All groups share one centre, and each spreads out both ways along 8 directions, with some noise.
Some rows, each with its group after it:
[-16.1 -10.0   1.8   9.6  30.4 -25.9  23.0 -27.5  -9.8  24.8  -3.0  15.5
  18.2  -8.3]	A
[-11.8  18.1  18.2  -3.9 -18.7   3.0  -4.0  -2.4  18.3 -19.5   9.4  10.0
  -8.0  10.1]	B
[ 27.1  22.5  18.1 -12.2   9.1  15.0  -8.0  -8.2  -3.3  11.3  10.6  17.0
   7.9   6.6]	F
[ 10.3 -12.3   3.6  -0.5  -6.6  23.4  -1.0   3.0   4.8 -41.6  -5.3  -9.0
  -0.8  21.5]	A
[-13.2   5.0  -7.9   2.3   6.6  10.9   7.6  -0.9   9.5 -14.4  -7.0   0.0
 -15.3  19.9]	M
[ -7.2  -9.9 -10.7   3.4  32.0 -25.0  20.0  -7.6 -31.8  -9.1 -19.0 -12.8
  -6.5   3.5]	F
[ 17.5  27.6  10.2 -23.7 -26.3  35.4   8.8  26.0  -1.5   0.8   2.5   0.4
   3.3  -1.6]	A
[  8.4  24.1   2.4  -0.5   0.1  27.5  15.1   2.7  13.3 -35.0 -16.1  -2.8
  -2.5  19.9]	M
[ 25.8   7.8   9.9  -6.1 -15.4   4.6 -12.0   9.2  14.1  -4.5   9.0  -8.0
  -0.6   2.7]	M
[ 5.7 -0.3  8.9 -5.4 -1.2  1.6 -1.4  1.9 -4.7 -0.9 -2.4 -0.3  8.3  1.2]	B
[  2.7   1.5  -0.9  -3.9  -2.2  -3.1   6.8  10.3  -8.5  16.7  -5.8  -6.5
   9.5 -13.4]	F
[-18.8   9.7   1.5  -3.0  -1.5 -11.3  24.7   3.7 -11.9  -3.6  -7.8  -2.0
  -0.8  -7.9]	F
[  9.3  -5.3   3.5  -0.3  22.3  -4.7 -10.4 -10.5 -17.6  15.4  -2.6   5.7
  10.0   0.9]	F
[-23.5 -25.5  14.1  -9.9 -18.5  -6.0  15.3   7.5 -14.0 -52.7  -2.0 -10.7
  -1.4  22.6]	C
[ -8.8 -32.2   7.9  -3.9   5.8 -35.4  -9.2  -3.1 -14.8  -9.1  -2.5  -7.9
  14.0  20.7]	A
[ -7.0 -20.1   4.9  -3.9  -3.2  -3.3 -17.5   0.2   0.2   4.7   4.1   4.5
   7.6  13.1]	F
[-21.3 -12.6   5.3   7.3   4.4  41.0  -4.1 -19.5 -12.7  -0.2  10.9  28.4
  -3.7 -20.3]	M
[-39.2  -5.1  25.5 -20.5 -27.5   7.6  -7.2  -1.8  16.4 -31.8  33.2  19.5
 -30.4  46.0]	C
[-17.4   3.0  31.4  -5.1  -6.8 -16.4  23.2 -18.1  -2.1  -7.1   7.3  22.9
  27.4   0.1]	A
[ 10.5   7.4  -5.3  -1.6  26.4  29.9   6.7 -11.1  -6.4  -2.2  -1.3  10.3
  -9.1  19.2]	F
[  1.4   5.1  11.7  -7.6   3.7  15.0 -32.4  -3.6 -10.4  13.5   5.0  18.0
   1.0   2.3]	A
[ -5.1  12.2  18.6  -4.4  -7.2   6.6  -0.8  -8.5  -5.3  -8.3  12.2   7.6
 -11.8 -16.3]	C
[-25.7  -4.6  15.2 -12.6  -8.4   6.5  11.7   0.4 -10.8 -13.6   0.1  14.9
   8.5  16.6]	C
[  2.2   5.6  17.0   0.3 -12.6  -8.1 -24.1  -5.8  20.1 -18.5  11.1   1.8
  -7.2  16.8]	B
[ 15.9  26.9   9.7   5.4  -2.4  33.1   2.0  -9.8   4.8 -11.2  -0.9   8.1
  -4.2 -24.8]	C
[-13.4  16.3   9.3  -5.7 -12.4  -0.4  21.1   6.2   0.6  -7.9  -3.5   1.3
  -1.5  -3.1]	A
[ -6.2 -32.8  -3.1  24.5  14.6 -11.1 -20.7 -21.2 -16.7 -26.5  -7.5 -10.2
  -2.7 -23.6]	M
[  4.0   8.6 -19.4  12.1   9.7  -1.3   2.5   4.9  16.3   3.7 -15.5 -13.2
 -11.0   6.4]	C
[ 24.3 -10.7   4.1   4.0  -5.9  21.8   1.2   2.7 -14.7 -20.5   9.9   9.0
   8.6  22.7]	B
[ 11.9  19.8   4.6  -5.0 -14.8  37.6  21.3   9.3  10.8 -35.8  -4.7  -5.1
  -6.8   7.2]	F
[  6.5   7.6  20.8 -24.6  -8.2  42.0  -3.0   2.7  -7.2  42.7  24.1  38.3
  17.8   2.5]	M
[  1.7  19.6  26.2 -23.0 -26.1  14.0   5.4  10.9   6.6   7.9  17.1  16.7
   9.6   8.4]	M
[-40.8  -2.6  -2.1   1.2  17.3  31.3  -3.1 -19.8  16.5 -14.6  -6.1  17.6
 -19.9  19.8]	B
[ 43.3   6.7   9.8   1.8 -11.6  13.2  -3.8   7.0   5.6 -36.8 -13.4 -28.5
  14.0 -15.8]	B
[ 12.6  -1.2  23.5   8.7  -4.8   7.1 -18.4 -13.6   1.4 -31.4 -14.8  11.0
  36.7   7.9]	C
[ -0.5 -25.1 -17.1   7.3  16.1  -3.3  -4.0  -0.6  -1.7 -17.5 -10.0 -18.0
 -12.2  17.2]	M
[  6.8 -22.1  -1.7 -12.0  11.1  25.4 -34.8   9.7 -31.4   7.0  -4.8   5.0
   3.9  14.4]	A
[ -0.8  -1.0   6.2 -20.1 -28.3   8.3   0.0  26.6  12.0  24.9  10.3   0.1
  10.0   8.6]	F
[ -9.6  -8.7  13.4 -17.2   2.1 -17.8   4.4   4.5 -21.0  17.6  -2.2   3.8
  21.2   3.6]	B
[ 30.0  28.9  14.7 -16.1   5.7 -26.4   3.5   4.8 -12.4  22.5   4.3  -5.9
   8.3  -4.8]	F
[ -5.3   9.7 -30.2   5.2  12.6  16.9  41.6  12.0   9.1   5.8 -13.1 -15.3
 -22.0   1.2]	A
[-21.1 -16.8  -6.1 -13.1   4.5  11.5  19.1   7.9  -8.9  -9.7  -5.3   3.5
  -2.4  38.8]	M
[ -8.9  -8.2  22.3  -9.8   2.2 -11.5 -16.4  -9.6 -13.9   9.5   9.5  18.9
  15.8   7.9]	C
[ -4.5 -26.3   9.2   7.1   4.9 -26.3 -25.4 -11.9  -1.6 -33.8  -7.3 -14.5
   1.4  13.4]	B
[ 22.1 -22.3  24.5  -9.6 -15.3 -31.7  18.1   0.3   9.6 -27.5   7.2 -13.9
  34.1  27.0]	A
[ 11.4 -22.7   3.8 -11.4  -2.8  -2.8  -8.0   9.8 -11.3   3.4  12.2   1.4
   8.6  36.9]	B
[-21.0   3.3   6.0  -6.2 -11.1  16.3  13.7   2.1  -1.6  -3.7   7.7  12.5
  -5.4   2.0]	M
[  2.1  26.1 -23.7  12.0   6.5  30.4   1.4   0.4  32.1   9.6   4.1  -4.7
 -42.7  -6.8]	M
[ 15.7   0.2   6.7  -9.8  -1.1  59.1  13.7   1.4 -11.9  -8.4   0.9  22.5
  16.6  15.1]	B
[-23.2  39.5  32.8 -10.9 -21.9   2.9  10.9  -8.2  16.6 -31.8  15.3  24.1
 -14.2  19.6]	F
[ 36.6  -9.9  22.8  12.6   3.8 -50.0  -3.6 -22.0  24.9 -11.9   8.9 -13.6
  26.8   0.8]	A
[ 13.1 -24.6  14.8 -18.0   2.0  26.1 -13.5  -2.3 -17.4  -7.7  20.7   6.3
  -0.7  16.6]	C
[ 15.3   0.3   2.4  -3.7  -7.6  20.6  14.0   8.5 -11.3 -14.2  -3.3  -1.9
   9.9   5.2]	B
[ 23.3  -3.7   0.1  -2.1  -0.6  11.6  -7.0   7.0   8.8  -7.7 -11.4  -4.3
  20.3  20.9]	C
[28.4 -9.4 -3.7 -3.6 15.1 32.8 -7.2 -1.9 -7.5  5.3 -2.8  0.9 11.1  6.8]	C

New rows, each followed by its group:
[ -4.3   3.9  -0.3   5.6  12.8  18.0  -8.1 -13.9  -5.2  15.9  10.2  27.8
  -4.9  10.7]	B
[-12.8 -21.9 -10.5  -8.8  32.6   9.4  13.9  -3.4 -33.1  24.5 -14.8  12.0
  17.0  16.6]	M
[-14.8   2.0   3.5 -16.7   2.9   5.6  10.7   7.6  -5.2  21.0   3.4  14.5
   2.7  22.0]	M
[ 21.4 -13.3  -7.5   3.6   7.4   8.2  -2.6   2.6 -22.5  13.5  12.7  11.5
   5.1  22.4]	B
[ 51.7 -38.6   0.9   2.4  33.1   3.0 -61.3 -15.1   3.7   1.6  -7.7 -19.4
  16.6  10.3]	B
[-13.4  -1.4  11.7  -5.1  -8.7  -0.3  16.4  -1.8   1.0 -18.7   1.0   4.9
   6.2  12.1]	A
[ -0.8  22.3  -6.6  10.1   5.2  27.1  14.0  -5.3   6.5  -7.8 -15.9   4.6
  -3.7 -14.0]	C
[ 30.7  37.8  36.1 -27.3 -23.1  13.3  -1.5  12.5  17.5 -11.7   4.0  12.2
  25.0  33.0]	M
[ 26.5  -6.0   1.0   5.1   4.3  -1.1 -21.6   0.9  12.7  -4.2 -12.6  -5.1
  24.0  23.8]	C
[-17.7 -11.3  12.3   9.3 -19.4 -11.7   5.5  -2.8  -5.8 -52.8  -7.1 -12.9
  -3.2 -10.2]	M
[ 39.9   8.8  21.9  28.2 -22.0  -4.2 -33.3 -15.5   5.5 -53.8  20.0   6.0
  -0.7   8.4]	B
[  1.2 -25.9   0.6  11.3  23.5 -27.3 -36.9 -19.1 -11.6  21.4   3.6   0.5
   1.1  -6.5]	M
[ 11.4 -13.9   6.7  -8.3 -16.6 -18.2 -11.9  13.7  -0.9   8.8  14.1 -13.7
   0.2  -3.6]	M
[ -8.3  15.2  -5.4 -12.0  10.9  13.7  14.9   3.8  -0.9  26.7   4.6  13.7
 -11.1  13.9]	F
[ 19.5  12.9  39.8   8.3 -14.8 -18.2  14.9 -19.2  -8.5 -38.5  -7.7   0.7
  42.3 -37.4]	A
[  1.2  -0.7  10.2  -2.1   6.9  12.8 -14.6 -14.4  -3.2  -0.6  11.7  10.1
 -11.1  -0.7]	C
[ 28.5 -32.8 -19.5  -1.1  10.2   6.3 -15.5  10.9  -6.6  19.2   5.0 -22.1
  -4.4  -0.8]	M
[  7.2   1.1 -11.0  -6.6   4.2  23.5  10.6  11.4   9.5  -3.7  -9.4 -14.4
  -8.5   8.7]	B
[  1.1 -23.0   0.5   3.4  14.8   7.8 -31.6  -4.5 -34.6 -12.7 -15.6  -3.6
   7.2  -6.1]	A
[ -4.1 -16.2   3.4  -8.1   3.2   0.5  -8.1   2.5  -6.7  10.0   2.7   5.3
   8.8  15.3]	F
[  6.1  -4.2  19.1 -17.2 -10.9  12.3 -25.1  -1.2  12.8  -3.7  33.1   9.5
 -22.6  26.6]	C
[  4.3 -26.2  14.5  -1.3 -19.5   7.6  -9.6   0.4 -13.0 -24.2  10.5  -3.9
   9.7 -11.5]	M
[-38.4  -1.5  -8.2   7.3   7.0  -1.2  10.6  -8.2  10.7 -24.4 -13.6  -5.7
 -22.9   6.0]	B
[ 34.1 -23.2  31.7  -2.8   3.6 -17.3 -57.3 -15.8 -11.6  13.5  10.1   9.2
  38.7  -3.0]	F
[  6.8  29.0   1.4  -3.9 -12.8   7.2  -1.0  11.8  14.4   2.1   2.3  -6.6
 -15.6  -5.7]	A
[-32.8  -9.2   8.9   0.0  11.7  12.6  12.5 -18.5 -19.7  -6.8  -4.8  25.7
  10.0   4.3]	A
[ 10.6   3.3   3.9  -3.4   4.9  -9.3 -11.3   2.1 -12.0  15.4  -3.6  -4.6
   6.0 -10.9]	A
[ 26.6  18.9  14.8  13.9 -12.5  -2.2 -24.9  -7.8  12.3 -12.9  18.8   9.3
  -7.7   6.7]	B
[ 17.6 -14.2  12.1 -15.8  -5.1   4.1 -13.2   2.8 -11.5 -11.0  28.1 -15.7
 -28.4  -1.9]	C
[ 17.7   6.0  -2.2   3.5   1.9  14.0  -0.2  -0.4   9.5 -28.3  -5.4 -14.0
 -11.4   9.0]	F
[  3.0 -29.0  -7.9   5.0  26.1  10.6  25.4  -4.4 -64.8  12.1 -12.9  15.7
  34.3  -8.9]	B
[  8.0 -37.7   5.9 -19.3  -6.6  11.1 -29.9  14.7  -3.1  43.6  12.5  11.6
  29.6  21.1]	F
[20.8 -5.1 -1.1 -6.0 -2.5 23.9 -0.2  7.4  0.9 -9.9 -0.8 -6.2  3.6  9.9]	M
[ 42.4 -15.3 -15.1  -5.3  13.6   5.2  -3.7  18.1  -5.2  21.7 -20.0 -17.6
  32.9  19.0]	C
[-12.6  -6.2   5.3  -9.2  -0.6  13.2  -0.9  -0.7   6.0 -14.9  -3.6   0.7
  -1.2  17.9]	B
[  6.9   8.8  31.8   6.5 -26.8   5.3 -39.2 -12.2  21.0 -18.5   9.9  12.9
  13.1 -13.8]	F
[-11.8 -16.0   9.1   4.7  -5.9   8.0 -14.0  -6.9  -4.0  -4.1  -3.4   8.8
  15.3  -7.9]	F
[-13.2  25.7  21.8   5.1   9.8 -11.2 -11.2 -22.4   6.8 -17.5  -8.8  18.3
   5.1  10.1]	M
[ -3.2 -18.3  25.1 -10.1  -2.8   4.1 -26.0 -12.4  -9.3   4.8  17.0  22.9
  19.0  14.2]	M
[-26.6  15.3  24.7 -35.8 -20.7  22.9  29.5  23.4 -45.0  17.3  -3.2  27.2
  29.0 -10.3]	A
[ -8.3  28.7  14.5 -18.4   4.6  10.8  17.5   3.1   1.6   1.1  -8.3  20.5
  12.7  33.8]	M
[  7.5   0.7  -3.4   6.2  28.1  23.4 -23.2 -16.2   8.6  31.1  -6.8  29.1
  21.6  23.1]	C
[ 36.9 -29.6  17.8  -2.6  16.4  10.1 -31.4 -18.1  -7.3  -1.4   6.7   9.0
  32.1  17.4]	A
[ 24.5 -17.4  15.7 -12.7  -1.9  -5.5  -9.4   3.2 -24.9  -6.7   7.4 -12.7
  11.9  -9.3]	C
[  2.7  -4.9   7.5   6.4  10.0  22.9 -34.2 -20.6  13.8  -1.9  13.2  20.2
  -8.5  15.0]	M
[-17.6  41.8  23.7  -8.7  -8.6  -6.6  22.7  -7.5   7.7 -35.0   7.9  12.6
 -20.2  21.8]	F
[ 5.7 -0.2  4.8 -5.0 10.6  3.7 -4.7 -6.0 -4.6 -0.2  2.4  4.8 -0.3 14.0]	F
[ 14.4   1.5  14.8  -5.2 -21.2 -17.1 -13.5   9.0   5.7  -1.4  11.7 -12.0
   0.8  -7.8]	M
[ -6.3  12.1  32.2  -1.2  11.3  -4.8 -17.8 -26.4  -9.2 -16.2  -6.3  27.9
  24.4   9.6]	M
[ 13.8  11.8  12.5   6.3 -12.7  -8.2 -12.5  -2.2   4.1 -10.2  13.7   8.0
  -4.2   7.3]	B
[ -8.9 -16.6  14.2 -15.2  21.2  20.2 -21.6 -15.7   2.1   9.5  -9.3  10.3
  15.0   7.0]	B
[-36.9 -22.9  43.2 -14.8 -21.9  12.9  15.0 -14.8 -19.8 -54.1   5.1  32.5
  34.5  33.9]	A
[  6.6  -2.8  -3.1  10.7  13.2  -0.9  -8.7  -9.3 -12.3   6.2   1.2   8.4
  -0.7   2.1]	B
[ -6.6  -2.5  -2.6 -12.6   2.5  24.3  17.0   6.0 -12.1  10.7   2.2  13.9
   4.5  17.6]	B
[ 28.5  10.8  20.7  -3.2  -7.9  58.2  -4.4  -8.3  -6.7 -15.7  11.1  30.5
  20.8   8.7]	B
[  3.7   2.3   6.7 -18.5 -12.3  32.9  -1.4  21.8 -23.8  -8.0  -7.6   0.6
   6.7   3.6]	A
[  2.1 -16.5   4.8  -5.3  -6.4 -27.0 -11.4   4.9 -11.1  19.6  10.3  -9.2
   2.6 -12.9]	M
[-30.9 -16.2  -2.3  15.7  20.1 -37.5   4.8 -27.4  21.2  -3.8   6.6   5.7
 -13.2  25.2]	A
[ -2.0  -2.7  15.6 -13.1   8.5   9.2   4.0  -8.1 -15.2  -8.0   3.7  16.6
   8.4  25.3]	F
[ -5.8  -0.9  -2.3   0.1  18.4   6.9  -5.1 -12.1 -12.2  15.2   9.6   5.2
 -21.5 -14.3]	C
[ 16.5 -25.4  21.8 -23.3  -3.6  28.6 -19.9   4.1 -18.4  -3.1   8.3  18.2
  29.7  34.4]	A
[ 10.4  -8.2  -5.9  16.4   4.6   8.3  -3.4  -7.1 -13.0 -16.8   6.5   7.0
  -5.4  15.1]	B
[-19.6 -33.2 -17.6  -7.8  17.8  25.8 -14.4   3.7  -6.9   0.1   1.0   5.9
 -17.1  48.9]	A
[  1.0  -2.3  -0.2  -5.3  27.5  29.6   2.7 -12.5 -20.3  20.9  -7.5  24.1
  17.2   7.5]	M
[ 32.3  13.5 -26.2  30.2  12.1   1.3  -1.9  -0.4  11.1 -19.1 -14.9 -33.7
 -26.8 -22.6]	B
[  8.1 -18.1  11.6 -21.8  -2.6  30.9  -7.2   3.9  -1.5  -7.2  11.4  15.5
  11.2  49.0]	F
[ 12.3 -17.4  -1.6  -4.1  11.6 -10.4 -27.6  -6.1  21.2  19.0  17.5   2.4
  -7.6  41.1]	A
[ 28.1  -9.6   3.6 -10.3   5.4   5.7  -7.6   6.7 -10.5   9.4  -1.4  -6.8
  14.3   8.5]	F
[  0.4 -12.3 -16.2   1.4   6.1  44.3  35.2  12.8 -33.3 -40.2 -33.8 -16.7
   6.5 -11.4]	A
[ -2.8   3.0 -17.5 -17.1  15.4  -8.5  18.5  15.0   5.4   8.4   6.4 -10.7
 -32.7  53.5]	F
[  4.5 -10.0  12.4 -19.4  -0.8  -1.3   5.7   9.9  -8.9 -10.2 -21.1 -21.3
  24.1 -11.0]	B
[ 24.9  16.6  -5.6   4.0  -4.0   4.8   0.6   8.2   7.5   1.2   0.4 -11.9
  -8.8  -7.0]	B
[  7.2  59.3  17.2 -14.3 -13.0  22.5  38.2  11.0   2.8  -1.6 -13.1  10.7
  13.3 -11.8]	M
[  9.9   3.3  10.9  -6.9 -20.2 -20.4  -2.2  12.4  -0.1  -1.6   4.1 -14.0
   4.3  -9.5]	M
[ 14.7  -4.1  15.1   0.2 -11.8 -23.6 -34.0  -4.2  17.9 -24.8  18.6 -18.1
 -23.3   8.9]	C
[ 19.1 -16.0  -3.6  -0.1  20.1  10.0  -8.0  -7.7  -9.1  12.0  -2.3   1.7
  12.6   7.4]	A
